There are 9 hidden switches. A switch that is on adds its own fixed numbers to the row, and there is some noise. The rows also spread widely along 10 directions, which tell nothing about the answers.
Known rows, each followed by its switches (1 for on, 0 for off):
[-30  -4   4  23  18  10  17  16  11 -43   0   0 -12   2  12  36   7 -15
  14  55  11  -9 -18 -14   2 -14  -2 -11 -19  21  19 -24  18 -23  20] -> 0 0 0 1 0 1 0 1 0
[  2  12  29 -29 -15 -29  -8 -11   7 -35  -6  36   8 -32  -5 -10  26  -2
   7 -21  -1   7 -50 -13  -1 -26  -9  16  30  35  -6  -7   5 -46 -19] -> 0 0 0 1 0 1 0 1 1
[-36 -12  21  -2 -22 -27  20 -10   8 -32 -10  29  -9 -60   8 -11  27 -18
 -16 -11   7 -30 -51  -3  14 -24 -16 -22  10  41 -24  -9  33 -48 -18] -> 0 0 1 1 1 1 0 1 0
[ -7  28  34  31 -11 -21  -3 -33 -14 -21  23 -21  -7 -11   0  14  48  29
  -2  32 -10  -6 -21  12  31  -1  -4 -13  -2  13  28 -13   4 -46  17] -> 0 0 0 0 0 0 0 0 1
[ -5 -52 -13  23 -48   4  42   8 -20 -19   4  30  25 -14  30   6   3 -16
 -46  13  25 -19  -1   1  -9 -21 -13  16 -42  31 -15  -2  18 -45   5] -> 0 0 1 0 0 1 1 1 0
[  0 -22  32   9 -24 -18  20  -6 -17 -42  -3  29   3 -41  16  11  35  -2
 -25 -11  20 -16 -21  -1   6 -29 -14  12  -7  41  -9  -9  31 -58  -2] -> 0 1 1 1 1 1 1 0 0
[-16 -16  25 -29 -31 -17   1 -38  14  17   3   3  -9 -25  -5 -27  19 -17
 -15  11 -23 -20 -41  18  31  -6 -18 -23  22  33 -17  -7  -6  -8 -29] -> 1 0 0 0 0 1 1 1 0
[  1  -3  10 -46  18 -19 -38  18  42   6   2   2  10 -43 -28 -14  -6  11
  -7 -19 -12 -22 -62 -17  12  -6  -6 -23  38   6 -39  -9  14  -1 -18] -> 0 0 0 0 0 0 1 0 0
[ -6  29  26 -29 -19 -28  -8 -19   7 -34  -9   6   1  -6 -20 -27  25  -8
  15   1 -17  10 -40  -3   7 -17 -17  22  32  38   7   0 -22 -27 -25] -> 0 0 1 0 0 0 1 0 0
[-13 -33  -4 -32 -20  11  11  12  12 -23 -19  34   0  -6   8   2 -17 -48
  -1  13  -5  -9 -31 -16  -1 -22 -22  22  -4  47 -16  -2  -6  -6 -25] -> 1 1 1 0 1 1 1 1 0
[  1  19  15   2 -35 -26   0   1  13 -45  15   4  41 -35  -6  -4  42  13
   8 -13  36  -2 -40 -16   7  -9   0 -37   5  54 -19 -13  43 -57  -9] -> 0 1 1 1 1 1 1 1 0
[-31 -14 -16  10  14  17   2  18  -1 -53  -6   6  -3 -28   0  28   0   5
   0  48 -15 -29 -25 -22  -1  -7 -10  -4  -6  37   2 -20   7 -27  -2] -> 0 1 1 0 0 1 0 1 0
[ 35 -10  -3  26 -41  -4  -6  18 -13 -55  32  12  45  -7   9   1   7  16
 -14   2  28  14 -20 -22   0 -12 -11  17 -30  25   4  -3  35 -62  21] -> 1 1 0 1 1 1 1 0 0
[ -5 -20   0   0   4  17  24   1   0 -23  -5   9   7 -16   2  40  20   5
  -4  35   4 -30  -8  -8  -5 -11  -9  -6 -11  34  -3 -15   7 -15  -6] -> 1 0 1 0 0 1 0 1 0
[-24 -21  18 -36 -12  -7  16 -34  17  30  -8   5 -10 -24  -1  -5  26 -24
  -8  19  -7 -32 -32  19  21  -1 -12 -39  12  40 -34 -17   1   1 -28] -> 1 1 0 0 0 1 0 1 0
[-30  -8   3 -34 -18   2  -3 -40   0   5 -15   4 -21 -32  -9 -16  20   0
   9  37 -46 -23 -45  -3  27  -5  -9 -30  27  53 -27 -28  -8 -31 -28] -> 1 1 0 1 1 0 0 0 1
[ 16   5  -8   0 -35   6 -23 -19 -10 -22  19 -18  32  -6  -9  -7  20  46
  19  53 -23   7 -35 -21  14   0  24 -12   7  43  -2 -35  -1 -70   6] -> 0 1 0 1 0 0 1 1 1
[ 28 -24  27  -1 -33  -3 -16 -17   2  28  30  -9  18 -10  18   1  19  11
 -21  19  -1 -11 -39  15  42   6   7 -21  -5   6  -9 -11  16 -27  10] -> 0 1 1 0 0 1 0 1 1
[  8  23  14 -23 -23 -22   0  -5   9 -23   5  14  20  -8  -9 -14  32   5
  17  -9  15  17 -36 -15   0 -13  -2   1  12  32 -11 -13   8 -46  -5] -> 1 0 0 1 0 0 0 0 1
[ 30 -16 -10 -26 -19  18 -19 -18  -6   2   7  -3  33   6 -10  24   0  22
   0  37 -37  -5 -13   0   1   0 -13   7  13  35  13  -3 -27  -1 -17] -> 0 0 0 0 0 1 1 1 1
[-45  -9  -1  16 -15   3  33  -4 -11 -32 -15  12 -10  -9  10  32  11 -25
 -13  30  -6 -25  -1   4   6 -16 -35  -9 -20  47  14   5  -1 -11  -8] -> 0 0 1 0 1 0 1 0 1
[-21  -2  17   0 -23 -12  45 -18   2  -8  -9  10   5   1  15  12  42 -32
   1  13  33 -11 -12  16   4 -14 -13 -28 -12  49 -12 -10  22 -21  -7] -> 0 0 1 1 1 1 0 0 0
[ -5 -20  10 -25  -2  -8   0 -11   1 -25 -11  33 -10 -49  -5  -5  11   4
 -12   2 -24 -25 -43 -14  -1 -23 -13  26  20  27 -19 -12  -5 -37 -23] -> 1 0 0 0 0 1 0 1 0
[ -8 -18  19  12 -30 -13  10  -2  -5 -20  11  29   0 -12  24  17  -1 -37
 -28  -9   3  -5 -22  13  14 -17 -39  17 -21  12  21  23   4 -10  -3] -> 0 0 0 0 1 1 0 1 1
[  5  20  19  10  15   4  -8  -4  -6 -47   8  -5   2  12  -1  45  25  16
  21  43  -8   7 -13  -9   5  -9  -9   8   2  21  43 -11  -1 -22  16] -> 0 0 0 1 0 1 0 0 1
[  9 -15   2  -8 -10  -7  22  11  13  -1   3  16  34  -8   9  24  21 -15
 -10 -12  44 -12 -11   3 -11 -12 -14 -24 -17  29 -24  -3  35 -11   0] -> 0 0 0 1 1 1 0 0 0

New rows. What belongs after each?
[  0   4  31  15  -7  -1  18  -5   8  -8   8 -10  -3  28  15  25  22 -27
  10  34  19   5 -14  10  17 -13  -2  11 -24   5  26  -4  -4 -10  16] -> 0 0 1 0 0 0 0 1 0
[-12  -5  -2 -17 -34  -8  -5  -6  -3 -35  -1  26  10  -2   7 -12  -1 -25
   2  14 -11  14 -34  -8   2 -13 -20  14   2  41   9  -1  -8 -29 -13] -> 0 1 0 1 0 1 0 1 1
[-14 -34   9 -27 -25  -4  10 -23   4   8  -5  19  -8 -37   3 -17   9 -14
 -24  11 -22 -32 -42   8  19 -11 -18  -5  13  30 -26  -7  -3 -16 -27] -> 1 0 1 0 0 1 0 1 0
[ 36   0  15  -7  -8   7  -7 -12 -17 -26  11   6  38  -9  -9  55  27  29
  -2   6  -6  -3   0   3  -9 -16 -19  13  -1  19  35   8  -8  -9  -4] -> 0 0 0 1 0 0 0 1 1
[ 22  12  38 -13  -4 -15  -6  -6  16  -8  16  -1   4  -3  -4   0  30   1
   5   3  12   2 -39   0  19  -6  -3   4   8  11  -1  -8   9 -21   2] -> 1 0 1 0 0 1 0 0 0
[ 26  11   1 -28 -25   9  -4 -21   2 -12  -4   1  23  46  -5   2   4 -23
  38  38 -15  31 -21  -2  -5 -16  -8  39   3  33  27   0 -37  -8 -11] -> 0 0 0 1 1 0 0 1 0
[ 17 -41 -11 -39 -26   1 -24   8   8  18  12  12  27 -15   1 -27 -22 -14
 -29  -6 -15  -6 -40   1  12  -5 -19   1   2   3 -29   3   4  -1  -9] -> 0 1 0 1 0 0 0 0 0
[-17  16  11   8 -42 -29  15 -12  -2 -38   4  14  33 -43  -1  -1  47  15
   0 -16  32  -8 -30 -13   3 -16   0 -38  -3  60 -25 -17  36 -74  -7] -> 0 1 0 1 1 0 1 1 1
[  8 -21  12 -18  -8 -11   5   0   6 -20  -9  26   4 -31   5  -3  14   1
  -6   3   3 -10 -40 -16   0 -25   2   9  13  33 -28 -21  21 -51  -4] -> 0 0 0 1 1 1 1 0 0
[-30 -10 -24  -4 -12  -4   7  39  16 -57 -10  39   8 -18   4  -8 -29 -42
   1  -4  10   2 -41 -33 -16 -30 -25  26 -14  24  -8   3  12 -31  -4] -> 0 0 0 1 1 0 0 1 0
[  8 -34  -5 -25 -47  -8 -17 -21  -8 -13   9  27   9 -40  -1 -48  -8   3
 -25   4 -41  -9 -56  -6  15 -15 -17  21  18  23 -18  -5  -4 -44 -22] -> 1 0 0 1 0 1 0 1 0
[ 24 -29  15 -31  -3   8 -20 -12   1  -4   2   6  15 -35  -6  13  18  22
  -5  19 -22 -23 -40  -2  15 -11   2  -5  23  25 -13 -20   5 -21 -15] -> 0 1 1 1 0 1 0 1 0
[-38  14   6   9 -24 -17  13  10  19 -30   8  -7  16  -9  -2  -4  18 -24
   1  10  28  -8 -25  -4  13  -3 -13 -39 -14  38  -5  -4  21 -19  -4] -> 0 1 1 0 0 0 1 1 0
[ 39 -12   9   4 -14   1 -10 -22 -13   6  28 -15  37 -36 -14  30  33  48
 -27  -1  -6 -32 -12  12  16   1 -19 -16  -5   8  -3   5  15 -15  -3] -> 1 0 0 0 1 0 0 0 0
[-37  30   7 -31  -6 -29 -10   5  25 -51 -14  26   0 -40 -21  -9  16 -17
  13 -20  -1  -8 -50 -25   2 -10 -32 -22  28  63 -21  -4  12 -25 -33] -> 1 1 0 0 1 1 1 0 1
[-29 -13   7 -34   2 -11 -10  -9  23 -18 -13  13  -8 -52 -16 -12   8   2
  -2  12 -25 -28 -53 -12  11 -15  -7 -29  39  42 -28 -24  13 -25 -27] -> 0 0 0 1 0 1 1 1 0
[  8   3  -2 -29 -21 -10 -20  -3  18 -11   4   1  16 -19 -13 -43  10  16
  22  21 -12   4 -68 -28  14 -11  27  -1  27  25 -34 -33   6 -61  -7] -> 0 0 1 1 0 0 0 1 0
[ 15  -5   6  -4 -28  -4  -6 -42 -23   6  13  -7  15 -12  -2   0  33  32
 -15  35 -32 -12 -19  16  17   5  -8  -6  11  31   2 -10 -12 -34  -9] -> 0 0 0 0 0 1 0 0 1
[  2  23  47 -29  11 -27   6 -15  11 -22  -9  21   5 -17  -7  29  49  -3
  10 -20  16  -1 -22   7  -4 -20 -19  -9  26  34   8  -2   9  -9 -17] -> 0 0 0 1 0 1 0 0 1
[-36 -21  11 -17 -37  -9   6 -14  18   9   1   9 -15 -21  10 -26   2 -29
 -14  23 -15 -19 -50   1  36  -3 -11 -31   8  38 -26 -14   8 -22 -17] -> 1 0 1 0 0 1 1 1 1
[ 17  20  50 -31   4 -13  -9 -42   5 -14  -4  -6   3 -24 -19  21  58  22
  22  15 -18 -12 -36  12  17 -13  -2 -12  44  37  15 -14  -7 -14 -25] -> 0 0 1 1 0 1 0 1 0
[-22   4  -3   2 -40 -22 -10  -7  -8 -68  10  20   6 -34 -11 -23  -4 -14
 -20  -6 -26  -3 -37  -6  10 -15 -56  10  10  40  19  22   9 -24 -21] -> 1 0 0 1 1 1 1 0 0
[ -3  10 -33  29 -20   7  19  14  -5 -31  17  -9  37  24   4  17   5  -3
   5  37  22   5   2 -10 -12   0 -11  -2 -42  27   8  -1   7 -27  16] -> 0 0 0 0 1 0 0 0 0
[-14   7 -26  35 -18  -3 -14  18   2 -29  30 -12  17 -15   4  -4  -7  18
  -7  33  -4  -7 -39 -22  23   7  -3 -22 -21  10  -4 -12  26 -52  25] -> 0 0 0 0 1 0 0 0 1
[  9  34  36 -35  21 -27 -10  21  42 -19   1  21  11  -7 -12  17  28 -11
  23 -32  35  10 -43 -20  -3 -12  -9  -6  19  19 -14  -6  19  -9  -6] -> 1 0 0 0 0 1 0 0 1
[ 39 -19  -9 -47  -6  10 -19   2  10   4   1  10  29  -1 -15  -8  -3  13
   8  12 -17   3 -34 -17  -7 -13   0  22  15  16 -21 -13 -11 -16 -12] -> 1 0 0 1 0 0 0 0 0
[ 26 -28  18   0 -14   9   5  -4  -5   6  13   7   7  -9  21  13  26  19
 -10  28  11 -10 -27 -10  21  -5  19   3 -15  19 -23 -32  18 -55  17] -> 1 1 1 0 0 1 0 0 1
[ 17  15  36   7 -19 -15   7 -34 -25 -22  11  -1  21 -14   1  33  61  29
  -4   5  10  -4  -1  15   6 -11 -10  -8  -4  31  22  -7   7 -39   3] -> 0 1 0 1 0 0 0 0 1
[ -7  -1  35  10 -42 -16   2 -43  -2   0  22 -16  -5   1  12 -19  30 -12
  -6  37 -12   0 -39  27  45  -2  -8 -19   5  19  19  -7   4 -27   0] -> 0 0 1 1 0 1 0 1 0
[ 19 -20 -12   9 -35   5 -17  -6 -17 -29  15   4  26 -20  -1  -6  -4  20
 -11  26 -23  -6 -30 -15   9 -12  -5  27  -8  25   0  -8  -6 -53   0] -> 0 1 0 0 1 0 1 1 0
[ 15  27  23 -30  19  -9 -28  -9  25 -14   7 -10  -4  -5 -22  -5  23  17
  31  25 -17   6 -51 -17  16  -2   5   4  35  17  -3 -25  -7 -21  -6] -> 1 0 0 0 0 1 0 0 0
[  7   4  50  -5  -9 -19  -4 -15  25  -4  11  -7   0  -2   9  15  33 -15
  14  10  24   2 -37   8  31 -11   2 -28   5  25   1 -16  24 -21   4] -> 0 1 0 1 1 1 1 1 0
[-17 -41 -34   8   2  23   5  23  -5 -27  -4  14  13 -49   0  27 -18  12
 -26  26 -22 -48 -26 -19  -4 -13 -18  -5 -15  22 -19  -7  15 -22  -6] -> 0 0 1 0 1 0 0 1 0
[-18  -7   2 -31 -21 -19  28  -2  14   8  -7  18  31 -13  -2  -5  26 -30
 -12 -24  40 -13 -13  12 -11 -11 -21 -38  -8  40 -38  -1  21  -1 -20] -> 0 1 0 1 0 0 0 0 0
[ 28 -22  52 -54  28  -8 -11 -13  22  10 -19  16 -11 -44 -11  17  36  23
   5  -1 -10 -26 -49  -7  13 -25  17  -2  51  24 -33 -34  11 -25 -17] -> 0 0 1 1 0 1 1 0 0
[-15  21  10 -16   1 -22   5 -10  16 -10   4  -1  20 -18 -18  11  34  -4
  -4  -8  12 -17 -18  13   0   2 -30 -38  12  33  -6   7  11   9 -20] -> 0 0 0 0 0 1 0 0 0
[  3 -12   2  13 -40  -1   1   3  -1 -19  21  -2  19  -7   9   3   6   2
 -14  17   4  -3 -27  -8  27  -8 -15 -19 -17  25   0  -2  25 -36  11] -> 1 0 1 1 1 0 1 0 1
[ -6   9  32  -9 -10 -16   6 -23   7  -6   3  -4   5 -20  -8  14  35  -2
  -4   4  -3 -18 -25  17  17 -10 -17 -13   8  21  10   4  -3  -5 -15] -> 0 0 1 0 0 0 0 1 0
[ -9  -5 -20  -8 -15  10 -11   1 -14 -56   1  11  24 -23 -14  19   6  23
  -3  28 -27 -11 -14 -22  -7  -5 -29  -7   7  56   9  -8   3 -27 -14] -> 1 1 0 1 0 1 1 0 1
[ 27   5  16   9  17  11  -6  29   6 -42   6   4  40 -26  -7  78  29  36
  10   0  31 -20  -9 -28  -7 -15   2 -12 -13  31   4 -12  28 -30   8] -> 0 1 1 0 1 0 1 1 1
[ -9  -5   8  15  -3  10  13  -9 -12 -31  12   0   4  -3   7  48  23   5
  -9  36  -4 -14   3   7   8  -4 -31 -16 -15  27  31   0  11  -5   7] -> 1 0 0 1 0 1 0 0 1
[ -9   6  28  -1 -44 -19  21 -20   4 -20   1   6   6  12  10 -17  27 -28
   6  14  16  13 -26   7  14 -21  -4   5  -5  34  10  -6  -1 -37  -2] -> 0 0 1 1 0 0 1 1 0
[  5 -11  32  -7 -30 -10  30 -14   4  -4   5  20  17 -15  15  25  45 -11
  -9  -8  35 -11 -15  10   8 -15 -10 -23 -11  36  -6  -6  25 -26  -6] -> 1 0 1 1 0 1 0 1 1
[ 33   8  37 -33   2  -7 -28 -23  -9 -20  -2  10   7 -16 -12  19  31  23
   7   7 -32  -2 -32   0  12 -10 -12  28  33  28  17  -4 -22 -19 -20] -> 0 1 1 0 0 1 0 0 1
